Each cloud of rows lies close to a flat space through zero, with a little noise off it, and is much wider in some directions of that space than in others. After each cloud: how many dimensions does that space have?
In the rows, zero is written as 128.

[[113 127 133 139 137 135 128 124 118 126 130 140 112 123 128 121 157 120
  124 115 129 134 122 122 119]
 [ 94 124 136 149 156 141 128  97 131 140 149 143 102 145 130 114 211 107
  112  84 120 123 117 113 107]
 [157 118 157 116 116 122 142 110 127 119 143 109 143  87 124 142  86 123
  116 122 130 119 124 127 127]
 [144 133 128 117 119 120 157 136 145 137 129 126 149 140 118 149  93 120
  151 154 130 126 153 125 133]
 [135 145 100 130 134 127 137 149 139 127 120 140 140 166 122 129 115 152
  140 158 123 136 143 133 135]
 [136 120 151 116  99 128 143 116 125 130 131 128 131 114 141 152 125 100
  158 124 118 128 132 119 119]
 [115 146 104 132 108 129 122 152 116 132 102 140 126 153 146 118 139 160
  154 162 124 143 126 133 155]
 [142 143 103 119 114 134 108 130 126 127 109 131 126 157 124 115 104 183
  114 146 131 124 127 139 140]
 [118 156 104 126 125 110 100 173 127 126 110 149 132 160 132 115 127 133
  130 169 128 131 134 156 145]
 [110 140 135 133 143 101 141 148 145 140 146 126 151 132 133 128 145  95
  132 152 125 125 136 135 147]
 [106 122 137 152 166 153 157  99 134 140 143 148  99 143 102 127 183 100
  123  93 136 137 143  96  93]
 [141 128  98 136 127 132  96 138 112 117  95  90 130 118 134 114 105 205
  112 150 136 134 109 137 146]
 [130 117 133 126 117 142 115  97 113 130 122 113 110 114 132 117 135 162
  108 102 131 117 106 121 127]
 [119 144 160 141 145 120 138 135 120 118 144 160 115 110 110 138 153  66
  116 130 135 139 140 128 101]
 [126 113 123 140 139 150 166 114 127 132 134 139 118 139 123 140 144 127
  154 106 121 136 133 105 109]
 [107 137  91 154 144 125 122 158 112 121 121 142 124 156 151 113 170 165
  138 139 105 133 104 142 139]
 [135 114 138 130 133 134 166 126 129 135 130 120 132 111 114 144 107 118
  147 130 137 132 143 110 124]
 [141 136 117 131 139 136 162 113 140 142 134 133 127 161 104 140 121 152
  126 133 126 117 144 117 115]
 [115 143 103 130 132 131  95 133 127 129 119 141 118 162 132 101 150 159
  108 129 127 125 119 141 136]
 [116 121 151 102 120 125 108 110 146 144 142 135 120 127 118 115 124  82
  107  99 145 107 136 131 130]
 [112 112 146 136 126 137 133 105 122 138 130 118 113 112 136 135 167 106
  142 103 128 130 122 109 113]
 [153 123  96 107  88 133  90 118 118 124 102  96 138 138 156 112  87 222
  120 132 116 110  96 146 161]
 [144 111 145 111 107 127 134 116 128 128 130 108 137  99 134 138  95 123
  136 119 131 122 126 123 135]
 [134 129 106 135 129 137 131 130 124 127 115 115 132 139 132 123 122 176
  133 139 125 134 122 125 139]
 [119 114 127 136 124 135 110 124 116 121 118 114 120 111 147 126 150 133
  137 113 124 138 112 123 124]
 [132 128 134 126 134 107 123 157 119 119 129 123 139 100 124 130  99 114
  119 144 133 120 123 148 136]
 [ 86 144 124 154 154 126 122 137 131 132 138 151 116 150 134 108 205 105
  123 127 124 145 127 125 129]]
 -> 11

[[142 115 135  95 148  85 134 125 102 168 140 126 129 115 169 131 135 108
  108 133 161 135 127 108 119]
 [147  98 147 124 131 113 141 134 120 133 132 123 167 124 129 143 152 106
  135 117 134 144 155 145 120]
 [122 113 126 152 121 129 127 120 106 110 138 114 141 131 133 134 136 125
  125 113 128 136 151 136 131]
 [113 146 122 132 113 141 145 119 132 121 111 133 119 119 135 124 119 130
  132 137 119 130 128 117 149]
 [124 113 132 133 135 124 138 127 113 143 125 127 151 126 150 140 147 106
  138 121 128 147 137 118 132]
 [126 123 133 114 129 112 163 120 112 151 118 130 143 109 168 138 136 101
  125 132 138 145 141 106 142]
 [107 119 125 149 130 138 144 123 103 126 116 119 154 115 155 129 154 103
  133 119 125 155 155 122 138]
 [131 144 120 125 133 137 132 129 154 128 133 133 109 129 119 130  98 153
  121 142 131 102 104 112 123]
 [152 112 133 134 127 130 114 140 128 129 138 122 140 158  97 139 127 126
  131 108 114 124 130 153 110]
 [125 159 128  99 121 131 131 129 154 121 108 142  99 107 119 101 118 142
  125 154 133 117 114 131 136]
 [109 140 121 148 119 150 131 124 140  96 121 125 124 115 119 117 128 143
  132 134 122 126 137 132 138]
 [127 132 120 124 133 118 125 124 103 139 132 121 115 129 146 119 124 121
  108 125 137 129 129 122 125]
 [114 143 117 152 123 159 102 134 139  95 124 124 112 136  95 107 128 149
  131 124 111 119 126 151 122]
 [131 131 131 109 133 123 150 131 122 156 109 136 136 120 148 130 133 105
  129 132 128 139 128 116 133]
 [125 125 127 138 121 132 128 126 132 113 132 124 130 128 122 131 126 136
  131 126 127 126 134 132 132]
 [141 109 134 138 145 132  99 144 117 120 137 114 145 142 103 118 156 120
  124 109 126 132 144 166  95]
 [131 146 127 111 130 129 109 133 155 121 129 137 102 125 107 112 115 153
  126 144 133 108 103 134 121]
 [116 119 130 168 120 160 104 134 145  80 131 122 144 135  87 125 147 145
  152 116 108 130 143 161 123]
 [116 132 115 148 138 139  93 130 111 112 137 115 112 136 118 107 136 138
  113 119 127 124 128 144 112]
 [133 111 126 133 147 116 106 133 103 134 147 115 135 134 134 123 147 121
  114 115 142 132 137 139 105]
 [103 155 121  89 121  97 181 100 105 171 105 143 106  85 215 128 112 105
  114 159 155 142 117  59 174]
 [117 127 123 158 132 158 105 137 131  96 125 118 135 134  99 112 146 136
  134 116 113 131 141 156 115]
 [138 130 126 111 135 106 110 127 113 132 141 123 107 127 131 112 125 135
  104 130 148 119 125 136 115]
 [127 113 132 125 133 118 159 122 109 159 123 129 155 124 166 152 135  98
  132 123 130 146 136 100 138]
 [130 120 128 140 125 136 130 130 126 131 126 129 141 143 123 141 130 119
  139 117 114 135 130 130 130]
 [123 130 119 146 128 140 114 128 124 123 133 124 120 145 119 130 121 135
  128 120 116 122 120 129 125]
 [133 114 132 126 134 117 126 128 109 141 132 123 140 132 139 133 141 111
  126 118 133 139 137 130 122]]
 -> 8

[[ 98 127 118 163 147 163 133 167 149 158 138  95 142 156 169 108  98 171
  167 128 119 148 188 124 156]
 [135 112 141 116 123 135 127 118 121 119 110 146 125 126 143 137 100 130
  181 111 126 135 125  83 135]
 [124 140 183 116 127  92 156 103 152 115 110  82  72 143 115 160 103  55
   37 176 123  83 111 126  76]
 [124 134 116 136 120 122 130 125 118 116 145 123 131 122 138 131 123 122
  121 128 129 134 141 152 140]
 [ 81 159  99 190 147 197 124 216 110 174 135  69 192 138 132 114 147 210
  137  94 109 121 141 205 124]
 [130 138 103 144 127 141 116 139 121 139 115 153 174 115  91 133 166 153
  150 114 134 130  95 137 120]
 [ 90 136 185 153 135 129 182 149 142 144  84  59 104 148 143 179  81 102
   97 172  87  75 124 103  51]
 [ 85 135  71 199 134 179 136 187  94 155 143 124 214 123 170 128 126 210
  223  92 109 163 176 157 162]
 [109 112  64 175 132 144 138 141 122 141 152 165 194 127 169 120 131 181
  232 120 120 187 192 106 185]
 [131 110 148  96 126 113 141 124 112 111 171  98  63 130 178 109 113  97
   68 137 106 109 163 157 127]
 [112 123  83 166 151 184 112 171 143 170 126 147 196 140 140  97 146 215
  230  98 122 166 158 102 164]
 [135 101 105 118 120 129 133 119  97 113 150 163 137 115 167 120 121 143
  185 106 117 149 157 112 158]
 [141 108 140 110 133 132 126 118 143 133 108 149 124 131 123 124 130 133
  157 127 122 126 117  77 116]
 [166 106 134  84 124 104 102  75 156 107 127 176 101 137 125 106 113 104
  156 132 160 162 136  75 173]
 [103 165 107 178 141 168 108 177 139 160 125  97 178 139 103 118 138 182
  129 110 140 137 128 177 139]
 [115 152 109 151 132 133 120 148 124 133 157 102 138 129 125 111 142 139
   87 127 139 132 147 194 147]
 [121 147 137 153 127 120 128 111 153 133  78 139 157 135  83 168 109 116
  156 140 154 135  97  90 120]
 [119 131 131 132 124 122 137 139 110 121 155  96 104 128 154 121 122 117
   87 134 115 113 151 169 124]
 [161 118 134  84 112 100 120  93 116 108 122 170 110 105  89 133 165  95
   97 127 138 114  74 121 107]
 [150 119 177  85 123  98 130  88 151 107 109 120  66 139 129 136  92  75
   96 151 140 111 120  89 119]
 [104 172 134 164 129 129 151 159 119 148  92 102 167 114  51 176 185 125
   55 151 112  72  52 171  36]
 [131 158 166 121 124 110 125 114 146 123  93  98 107 131  75 156 123  85
   53 145 147  93  75 145  88]
 [123 157 125 145 138 140 116 152 142 153 102 116 159 129  68 133 172 145
   93 129 136 109  82 158  96]
 [103 143 102 170 139 155 122 153 138 149 130 118 171 143 135 118 119 170
  173 120 133 153 156 136 158]
 [148 135 151  94 126 138 106 130 112 122 111 126 113 116  91 123 152 126
   91  97 132  99  70 146 101]
 [165 104 148  74 119 112 106  80 139 104 121 167  89 129 130 111 116 102
  147 117 144 139 118  77 150]
 [151 156 160 110 125 133  79 103 163 122  71 136 132 141  61 135 103 121
  135  94 186 135  67 104 148]]
 -> 7

[[111 129  69 165 111 116 147 131 129 112 158 106 151 141 127 166 143  72
  102 102 131 110 152 143 105]
 [134  97 119 136 111 173 147 145 142 194 132 125  80 105 149  99 201 152
  128 139 154 138 158 209 132]
 [137 168 114 122  92 138 134 129 144 110 132 174 157  89 133 123 103  91
  150 104 125 130 142 134 120]
 [121 106 135 137 113 121 125 104  87 126 151 180 108  85 148 125 170 159
  154 123 125 142 156 177 129]
 [165 113 151 113 146  90 161 140 137  64 103 115 173 150 112 177 110  97
  130 104 157 150 122  67 149]
 [116 143 104 126 157 150 114 150 144  76 130 128 165 167 123 125  76  67
   94 153 134 131 152  70 106]
 [139 115 111 126 120 110 148 125 146  88 149 166 158 153  65 128 108  80
  135 125 127  99 167 141 101]
 [131 197 134 118 117 140 105  92 112 122 125 142 134 101 133 168  71 114
  132 149 121  71  59 131 130]
 [157 142 106 145 153 144 149  66 100 124 142 109  87  84 126 108 163 148
  142  97 161 123 140 166 102]
 [116 134 154 119 108 111 124 174 153 184 116 161 152 144 197 115 183 110
  144 151  35 181 138 135 124]
 [171 160 124 118 156 123 111 123 143 135  92  94 121 114 129 105  85 111
  141 122 148 120  78 119 129]
 [130 149 111 105 160  94  95  80 114 118 133  91 153 136 174 153 162 139
  145 133 100 103 112 154  78]
 [149 146 116 107 129 120 111 196 132 230 123  91  66 158 177 185 141 146
  107 118 127 163  94 105 160]
 [137  65 125 160 107 109 167 157 110 132 124 154 102  88 123 127 133 138
  136 138 137 141 144 139 158]
 [114 147  82 133 111 112 139 131 126 106 133 161 148 103 143 112  86 121
  134 156 112 116 121 125  83]
 [ 86 154 142 130 119 174 122 154 121 159 132  87 120 170 122 193 133 135
  109 174 157 137 111 136 176]
 [163 140 120  70 169 163  70 158 188 199  94 137 136 151 186 120 122 107
  125 171  83  87 109 114 113]
 [171 176 176  77 148 136  68 123 165 153  67  93 137 135 163  80 128 135
  142 175 111 119  84 160  88]
 [148 141 206 106 121 151 185 125 138 133  94  74  79 163  95 114 148 180
  117 144 183 175  85 116 160]
 [ 98 173 190 122 150 166 137 128  91 158 133 106 104 134 165 123 146 190
  123 135 165 204  56 143 174]
 [142 138  53 159 126 120 120  82  78 141 156 148  82  34 148 143 136 127
  200 102 116 124 177 159 136]
 [110 124 183 134  95 118 116 148 123 190 118 167 117 172 118 184 169 148
  121 151  81 126 114 125 176]
 [140 107 213 129 146 117 176 151 118 122 117 120 120 148  73 125 121 134
  152 156 116 181 117 109 185]
 [151 164 145 127 158 119  94 151 114 139 111 149 158  93  93 136  55 149
  146  99 138 140 104  84 149]
 [120 100  98 123 138 130 130 132 124 149 141  30  87 140 129 135 169 157
  114 166 128 116 166 165  85]
 [123 182 148 149 116 115 116  88  96 114 126 127 129 116 137 135 139 126
  137 114 130 142  95 154 124]
 [131 151 142 129 123 119 175 107 120 175 117 102  76 141 160 114 202 154
  180 154 111 191 110 172 146]]
 -> 19

[[124 131 139 128 133 127 132 129 128 125 125 134 125 131 117 131 127 142
  119 144 123 128 132 118 121]
 [127 121  88 142 119 123 109 111 109 141 138 107 131 103 152 129 121  93
  148  90 130 133 119 150 144]
 [135 124  97 130 115 124 119 120 121 135 138 112 134 117 151 126 126  99
  149  90 137 129 119 148 141]
 [149 126 143 143 139 159 133 137 144 109 107 142 129 162 120 139 140 134
  130 146 116 126 109 143 141]
 [143 138 144  99 122 125 149 141 150 118 135 146 129 149 134 120 136 142
  124 130 143 124 142 114 115]
 [124 140 144 103 125 107 146 131 128 130 134 145 122 123 127 129 126 149
  114 144 136 130 152 104  93]
 [130 131 135 124 129 128 135 129 129 124 125 138 127 133 126 132 130 135
  123 139 127 129 133 123 120]
 [131 116 105 151 129 145 107 125 127 130 126 105 136 129 129 123 129 105
  144 100 126 125 105 151 166]
 [123 136 123 120 119 109 132 120 114 136 137 130 120 112 140 131 122 125
  127 123 134 133 140 122 108]
 [131 111 111 147 131 154 106 138 145 124 124 103 143 141 119 112 135 110
  141 103 128 118  98 144 179]
 [105 139 147 136 139 103 137 115  97 137 122 146 107 103 116 150 115 152
  105 176 108 141 150 111  79]
 [117 135 145 128 134 119 137 124 120 130 124 141 119 124 117 136 123 145
  114 156 119 131 139 114 104]
 [130 154 190  85 137 111 173 143 144 111 121 181 114 153 107 137 131 188
   92 195 130 130 169  81  60]
 [139 126 100 114 109 121 122 129 133 132 146 111 139 122 152 112 130 102
  148  80 151 123 125 138 145]
 [ 96 126 106 128 120  94 116 113  98 152 148 103 123  79 134 120 112 114
  129 110 132 136 141 117 116]
 [133 142 132 100 118 106 147 126 127 131 139 144 121 123 143 129 128 135
  127 126 143 130 150 115  94]
 [108 140 164 119 140 113 146 129 122 127 121 149 114 125 106 136 123 167
   98 180 118 132 152  96  85]
 [141 116 103 138 122 145 113 131 138 126 130 107 140 136 136 118 133 105
  147  89 135 123 106 151 169]
 [ 96 133 135 112 125  99 129 129 120 140 141 117 124 102 116 113 118 141
  112 137 135 128 151  96 111]
 [157 128 121 116 119 144 130 139 155 117 130 130 141 156 140 119 139 117
  144  99 145 121 119 142 152]
 [146 146 163  95 128 125 160 141 151 111 126 166 125 159 125 132 139 160
  112 154 137 126 150 108  94]
 [115 132 133 133 131 117 130 118 111 135 128 131 119 112 123 136 119 134
  118 144 119 133 138 120 108]
 [145 108  86 130 112 151 103 140 154 128 141  84 155 139 146  94 138  84
  161  52 153 112  97 159 200]
 [ 74 138 126 134 129  74 127  96  67 160 140 125 100  59 126 146  98 136
  109 161 111 149 161 102  68]
 [142 125 122 135 128 137 125 129 131 123 126 131 132 135 134 134 130 121
  135 119 128 128 117 143 139]
 [103 122 110 121 120 108 116 127 119 143 144 100 132 102 129 108 119 114
  133 103 139 125 135 116 138]
 [112 141 178 122 147 123 147 135 126 120 111 159 112 138  93 141 127 179
   91 201 108 132 151  94  85]]
 -> 4
